The first 8 rows are patterns. Each new row is the sum of 2 different patterns, raised or lowered, with some noise. Before adding, each is slid sideways (what falls off one end comes back at the other), maybe read backwards, and multiplied by a number that may be negative. Names go in the order of the patterns.
Known rows, each followed by the names of its patterns:
-2.03,+1.10,-0.26,-0.91,-1.19,-0.72,+0.17,-1.76,+1.69,-0.72,-1.79,-0.09,-1.30,+0.70,-1.67,-1.32,+0.23,+1.85,-1.63,+1.63,-0.89,+0.13,-0.03,-2.04,-0.86,+0.99,+2.02,+0.98,+0.82,-1.50,-1.81,+1.85,+0.49,-1.71,-1.64,+0.76,+0.72,+1.24,-0.29,+0.46,-0.89,+0.64,+0.52,-1.31,-1.35,-0.05 => K_998
-0.40,+1.19,+0.70,-1.66,-1.27,+0.54,-0.14,+0.49,-1.45,-0.86,+1.76,+0.81,+0.53,+1.82,+1.87,-1.51,-1.97,+1.28,+0.94,+0.16,-1.65,+1.61,+0.66,+0.35,-0.26,-0.26,-0.86,+1.76,-1.70,+1.52,+0.81,+1.58,+0.39,-0.53,+0.98,+1.77,+0.80,-0.10,+1.16,-1.02,-0.44,-1.35,-0.73,+0.08,-1.09,-2.08 => K_956
-0.95,+1.48,-1.81,+1.73,-0.90,-0.53,-1.78,-0.59,-1.08,+1.52,-1.06,-1.11,+0.61,-0.86,+0.07,-1.02,+1.89,+0.90,+1.35,-0.35,+1.16,+0.12,-1.80,-1.43,+0.24,+1.74,-1.42,+1.87,-0.10,-1.51,-0.55,+0.43,-0.66,+0.93,+0.11,-0.28,+0.28,+1.52,-1.17,-1.93,+0.54,-0.84,-0.86,+0.03,+0.02,-0.80 => K_296
+1.50,+1.59,+1.57,+1.12,+0.59,-0.15,-2.08,+0.95,-1.83,-1.19,-1.17,-1.04,+0.93,+0.08,-1.56,-0.24,+1.33,+0.99,-1.61,+1.34,+0.39,-1.40,-0.49,+1.50,-0.78,+0.18,+1.98,-2.09,+0.43,+2.04,+0.66,-1.57,+1.57,-2.11,-0.33,+0.37,+1.21,+2.04,-0.49,-1.50,+1.98,-0.64,-1.09,-1.90,-1.39,-0.46 => K_322
-0.59,-0.85,-0.24,-0.22,+1.17,-1.95,+0.99,-1.78,-0.99,-0.46,+1.06,-1.17,+1.30,-0.45,+0.68,+1.76,+0.71,-1.92,+0.03,+1.59,+1.41,-0.76,-1.98,+1.35,-0.02,+0.72,+2.01,-0.63,+0.19,-0.56,+0.19,-0.48,-1.22,+1.61,-1.24,+0.11,+0.34,-0.19,-0.78,-1.70,-1.74,-1.95,-1.01,+1.44,+0.22,-1.02 => K_657
+0.00,-0.87,+2.02,+1.15,+0.33,+1.03,-0.47,-1.56,-1.50,-1.60,-0.09,-1.99,+1.51,-1.08,-0.79,+2.09,-0.02,+0.82,-1.93,-1.33,+1.78,+1.15,+0.73,+0.12,+0.22,-0.58,+1.76,-1.85,+0.94,-1.52,+2.04,+2.07,+1.65,+0.79,-0.39,+0.00,+0.05,+1.09,+0.93,-1.62,-1.15,+0.25,-0.97,+0.75,-1.73,+1.01 => K_264
-0.37,+1.79,+0.99,+1.37,+0.88,-1.74,-1.11,+1.02,-1.85,-1.01,+0.03,+0.10,+0.49,-0.59,-0.30,-1.06,+0.51,-1.77,-1.40,-0.58,+0.27,+1.61,+1.38,+0.32,+2.01,+0.90,-1.55,-0.14,+2.10,-1.75,-1.34,+1.87,-1.18,-1.34,+1.91,+1.91,+1.55,+2.05,-1.04,-1.57,-0.61,+0.65,-1.49,+1.52,+0.13,-1.37 => K_348
-0.63,+0.68,+0.03,+0.85,-0.98,+0.43,-1.78,+0.57,+1.54,+1.34,+0.27,-0.46,+0.57,-1.29,-0.91,-1.78,+1.02,+1.99,-1.92,-0.07,+0.48,-1.90,-2.00,-1.36,+0.52,-1.86,-1.12,+1.14,-1.42,+1.59,+0.86,-0.58,+2.01,+0.42,-1.10,-1.79,+0.41,-1.51,+0.12,+1.74,+0.83,-1.02,+0.37,-0.22,-0.86,+0.56 => K_267

New rows, each followed by the names of its patterns:
-4.75,-1.81,-1.65,-2.91,-1.33,-1.88,-1.16,-1.00,-1.05,-2.19,-0.92,+0.11,-4.49,-2.46,-1.30,-2.29,-2.91,-0.12,-0.87,-0.47,-0.92,-2.89,-2.78,-3.16,-0.60,-1.85,-0.58,-2.99,-2.63,-3.66,-1.57,-0.87,+0.47,-1.66,-2.74,-1.83,-1.92,-2.51,-3.70,-3.10,-1.55,-2.39,-3.74,-3.55,-2.53,-1.69 => K_348 K_267
-2.90,-2.73,-1.31,-4.22,-2.99,-0.98,-2.01,-3.03,+1.07,+0.83,-0.37,+1.23,-0.96,-3.03,-3.34,-1.74,-1.78,+0.66,-2.11,-2.88,-2.78,+1.27,-0.23,-1.90,-1.37,-3.90,-4.58,-2.47,-2.43,-1.08,-2.87,-2.68,-1.49,-1.23,-3.42,-3.40,-1.69,-3.18,-2.80,-1.51,-3.29,+1.50,-1.77,-2.04,-1.04,-1.23 => K_956 K_348
+0.83,-3.53,-0.53,-1.53,-2.57,-2.78,+1.12,+1.67,-0.97,-2.57,-1.99,+1.28,-2.33,-0.11,-1.62,-1.10,+0.39,-1.06,-2.38,-0.06,-3.04,-2.61,-2.66,-0.49,-0.12,-1.00,-1.19,-2.16,-0.63,-1.30,-1.12,+0.06,-0.17,+0.19,-1.46,-0.59,+1.79,+0.20,-1.87,-1.42,+0.73,+0.99,-0.27,+0.32,+0.06,-0.30 => K_956 K_264
-1.75,-0.03,-1.45,-2.94,-4.10,-1.23,-4.58,-2.39,-1.45,-3.53,-4.37,+1.03,-0.89,-4.90,-2.43,-0.20,-2.02,-4.67,-3.34,-4.32,-2.96,-0.28,-1.73,-2.16,-0.85,-2.79,-1.16,-2.41,-0.71,-3.60,-3.17,-3.03,-2.08,+0.69,+0.30,-1.16,+0.24,-2.31,-2.14,-1.32,-1.91,-0.77,-1.59,-0.96,-3.42,+1.12 => K_657 K_348
+2.67,+0.27,+0.61,+0.47,-1.87,+0.44,-1.08,-1.63,-1.76,-3.00,-2.32,-3.17,+0.34,-2.45,-1.71,+0.87,-0.81,-0.43,-0.38,-1.76,+0.75,-1.76,-1.85,-0.73,-0.73,-0.24,-4.39,+1.10,-2.47,-0.85,+1.18,+0.05,-0.40,-1.81,-2.50,+0.56,+0.54,-1.00,+0.07,+1.05,-1.13,-0.70,-1.95,-1.52,-2.94,+1.26 => K_264 K_267
-0.38,-0.54,+0.97,-1.77,-0.19,+0.79,+0.92,-0.66,-2.06,-2.62,+1.85,-3.10,+1.01,+1.09,-1.46,-3.59,+1.36,+0.31,-1.55,+1.68,-0.37,-0.34,-1.35,+0.51,-2.54,+0.66,-0.07,-1.64,-0.78,-1.24,-0.16,-2.63,-1.73,-2.32,-1.03,-1.04,-1.24,-1.35,-0.64,+0.52,+0.81,+0.13,+0.22,-0.70,-3.25,-2.82 => K_296 K_322
-0.76,+0.66,-0.55,-1.93,-0.90,+0.49,-2.49,-2.82,-0.76,-3.41,-1.25,-1.33,-1.91,-2.90,+1.03,-2.98,+0.40,-0.66,-0.96,-2.70,-2.51,-3.13,-3.27,-0.03,-1.70,-3.50,+0.71,+0.37,-3.01,-1.17,+0.64,-2.32,-2.50,-1.84,-3.58,-2.58,-0.41,-1.70,+0.98,+0.19,-2.58,-1.66,-0.99,+0.05,-2.07,-0.49 => K_296 K_348
+0.17,-2.48,+0.34,-2.32,-0.77,-1.34,-2.31,-1.86,+0.90,+0.81,-1.43,-0.36,+0.56,+0.28,+0.57,+1.52,-1.13,-1.38,-0.93,-1.08,-0.44,-0.23,+0.70,+0.03,+1.09,-0.95,-1.10,-1.35,-0.50,-0.13,+0.70,-0.57,-3.47,-0.37,-3.45,-0.64,-2.97,-2.14,-0.48,-0.19,-0.29,-2.13,+0.93,-1.04,-1.72,+0.39 => K_296 K_264
+1.37,-0.45,+1.84,+0.21,-0.62,+1.94,+2.47,-0.58,+1.98,+4.42,-1.62,+3.78,+0.31,-1.87,-0.07,-0.08,+0.34,-1.20,+2.88,+1.99,+1.17,+2.18,+2.04,-1.45,+0.65,-1.32,+0.73,+2.12,+0.59,+1.84,+1.08,+1.06,-1.57,+3.26,-1.42,+3.35,+0.33,+1.03,+0.44,+1.60,-0.64,+0.31,+1.83,-1.72,+0.70,+4.10 => K_296 K_267
+2.43,+2.70,+2.96,+3.74,+2.49,+1.65,+0.65,+4.96,+1.21,+4.34,+1.62,+3.28,+0.16,+2.94,+0.44,+2.30,+1.35,+1.14,-0.06,+3.77,+2.32,+1.36,-1.27,+1.49,+5.03,+1.76,+2.23,+1.72,+1.00,+1.79,+0.92,+2.63,+1.57,+2.58,+1.99,-0.71,+3.35,+2.36,+1.03,+0.43,+1.66,+3.61,+3.03,+2.69,+2.70,-0.19 => K_956 K_657
-0.29,-0.94,-0.06,-1.54,-2.10,+0.05,-1.68,+0.58,+0.20,-1.75,-1.25,-0.43,-0.55,-1.73,-0.45,-0.15,-0.69,-1.65,-1.55,+0.13,-1.34,-1.32,-0.32,-1.60,+0.93,-2.06,-2.09,-0.10,-0.08,-0.64,-2.33,-0.11,-0.23,-1.01,-0.53,-2.26,-1.72,+1.16,+0.29,-0.08,-0.83,+0.46,+0.12,+0.03,+0.02,+0.80 => K_956 K_657
-1.17,-0.76,-2.48,-1.53,-2.18,-1.17,+1.94,-4.38,-0.67,-0.46,-1.92,-2.87,-1.90,-1.77,-2.20,-1.66,-0.74,-1.75,+0.04,+0.04,-3.20,-0.23,-1.95,-2.00,-3.76,-0.92,-1.57,-0.01,+0.36,-2.07,-1.26,-2.32,-1.37,-0.99,-0.45,-2.29,-0.35,-1.99,-0.43,-1.85,-1.11,-3.98,-0.04,+1.63,-0.36,-0.46 => K_296 K_267
+0.70,+0.91,+0.54,+1.67,+2.92,+2.40,-0.28,-0.63,+1.70,+1.59,+2.91,+3.92,+1.31,+0.14,+1.41,+3.76,+1.65,+0.94,-0.66,+2.69,+1.68,+2.24,+0.92,+1.02,+1.83,+3.73,+0.09,+3.92,+1.26,+2.65,+2.38,+1.84,+2.74,+2.39,+3.36,+0.19,+2.75,+2.31,+1.07,+1.50,+0.44,+2.66,+1.88,+0.07,-0.26,+3.30 => K_998 K_956
+1.96,+1.99,+2.36,+0.79,+3.65,+2.35,+1.99,+0.27,+0.87,+2.18,+2.37,+1.78,+2.31,+1.68,+1.86,-0.34,+3.02,+1.83,+2.05,+4.56,+3.34,+2.16,+2.33,+2.21,+0.77,+1.94,+2.54,+3.71,+0.68,+0.63,+2.69,+3.29,+1.64,+1.66,+0.03,+3.62,+0.86,+2.49,+3.05,+1.28,+0.94,+2.67,+1.15,+1.80,+3.98,+2.11 => K_322 K_348
+1.28,+3.68,+1.93,+3.78,+3.62,+2.05,+4.55,+4.08,+2.89,+1.20,+2.99,+4.41,-0.21,+1.22,+3.29,+3.71,+3.91,-0.03,+1.99,+1.27,-0.44,-0.70,+2.26,+4.95,+0.82,+2.27,+1.37,+2.83,+0.45,+2.08,+1.04,+2.81,+2.43,+2.35,+1.58,+2.26,-0.90,+1.32,+2.19,+1.20,+4.00,+2.44,+0.38,-0.31,+2.56,+0.18 => K_956 K_267
+2.76,+3.91,-0.25,-1.99,+1.26,-0.92,+0.33,-2.11,+0.21,+0.97,+2.30,-0.31,-0.25,+0.47,-0.50,+0.87,-0.18,+1.88,+0.20,+2.59,-1.12,+2.96,+0.89,+2.32,+0.97,+1.04,+1.94,+2.14,+2.80,-1.36,+3.92,+0.92,-1.05,+0.16,+1.30,+1.03,+1.15,-0.34,+0.66,+1.80,+3.35,-0.96,-2.75,+3.53,+0.60,+0.59 => K_956 K_296
+1.65,+2.16,+0.94,-1.75,+0.92,+0.43,+0.51,+0.63,+0.54,-0.35,-0.19,+1.21,+0.79,+1.79,+1.54,+0.85,+2.67,+1.52,+1.78,+0.54,-1.17,-0.55,+0.57,+2.20,+3.40,+1.35,+3.44,+0.60,-1.65,+2.21,+1.62,-0.84,+0.70,-1.02,+1.23,+3.44,+0.30,+0.75,-1.16,+0.28,+1.77,+3.20,-0.40,+2.15,+0.69,-2.09 => K_956 K_322
+2.81,-1.67,+4.29,+0.63,+1.83,+2.93,+1.31,+2.36,+2.57,-0.16,+1.48,+1.79,+3.99,-1.19,+0.24,+3.67,+3.31,+1.07,+1.24,+2.11,-0.61,-0.81,+3.15,+1.36,+1.25,-0.25,-0.55,+1.90,+2.41,+1.96,-1.87,+1.02,+0.21,+0.18,-0.15,+2.00,-0.20,+3.76,+1.29,+2.86,+4.78,+3.23,-0.23,+1.80,+4.49,+3.57 => K_956 K_657
-1.72,-2.38,+0.70,-0.42,-2.76,-1.17,-3.69,-3.56,-1.72,+0.74,-0.52,-4.30,-1.81,-0.25,-0.21,-3.07,-1.04,-2.97,-0.59,-2.01,-2.16,-4.26,+0.13,-4.07,-1.21,-2.89,-1.93,-2.04,-2.87,-3.68,-2.00,-0.38,-3.45,-2.72,-2.83,-2.41,-2.07,-1.89,-0.74,-0.38,-2.58,-1.20,-3.36,-0.80,-0.55,-2.50 => K_956 K_657
+0.55,-0.84,-3.56,+0.94,-0.35,+0.98,-1.63,-2.01,-0.63,-1.34,-1.83,-1.99,-1.46,-1.39,+1.84,-3.59,+0.63,-1.60,+1.44,+1.37,-0.53,-0.64,-0.18,-1.02,-2.35,-0.87,+0.80,-3.40,-2.38,+0.21,-1.40,-1.65,-1.65,-0.70,-2.82,-0.06,+0.09,-1.75,-1.42,+0.96,-2.84,-0.61,-2.09,-2.63,-2.03,-4.36 => K_322 K_264
+1.45,+0.40,+2.37,+2.28,-0.94,+0.23,+1.22,+0.61,+2.22,+3.91,-0.45,-1.31,+1.70,+2.51,+1.85,-1.07,-0.01,+2.56,+1.90,+1.60,+2.29,+1.59,+2.77,+3.44,-0.82,+3.10,+1.39,+3.47,+2.75,+3.34,+1.05,+1.45,+2.97,+0.75,+1.63,+2.54,+4.11,+4.01,+3.58,+1.72,+1.54,+1.13,+3.60,+0.61,+1.84,+1.17 => K_998 K_657
+1.24,+0.54,+2.19,+0.37,-0.42,-1.56,+0.08,+1.13,+1.55,-2.10,+2.91,+2.02,-1.72,+1.02,+2.65,-0.93,+0.35,+1.91,+0.27,-0.50,+3.48,-1.42,+0.43,+2.10,+1.58,+0.07,+1.85,+0.23,+1.32,+0.95,+0.73,+2.12,+1.23,+2.75,-2.25,+0.99,-0.87,+0.36,-1.44,-0.73,+0.70,+0.89,+0.62,-0.47,+2.95,-0.59 => K_296 K_322
+1.82,+3.32,+1.81,+2.15,+3.00,+1.11,+0.42,+2.16,+3.20,+2.74,+3.93,+3.77,+3.85,+0.51,+2.13,+1.97,+2.68,+1.63,+1.25,+2.83,+0.45,+2.58,+0.25,+2.72,+1.79,+3.41,+0.03,+3.66,+0.44,+1.68,+1.96,+0.78,+0.96,+2.55,+2.14,-0.20,+0.42,+3.55,+3.08,+0.96,+1.98,+2.12,+0.50,+2.28,+1.52,+1.22 => K_296 K_657
+1.07,+4.05,+1.54,-1.39,-0.81,+1.85,+1.98,-0.14,+2.37,+1.45,+4.40,+0.84,+2.51,+2.80,+3.26,+0.47,+1.20,+4.13,+1.89,+2.56,-1.57,+2.97,+0.18,+2.79,+0.00,+3.20,+1.75,+2.77,-0.10,+2.04,+1.98,+2.35,+0.25,-1.13,+2.66,+4.50,+2.54,+2.39,+3.24,+1.55,-0.33,+2.39,+1.06,+0.87,+0.40,+1.63 => K_956 K_296
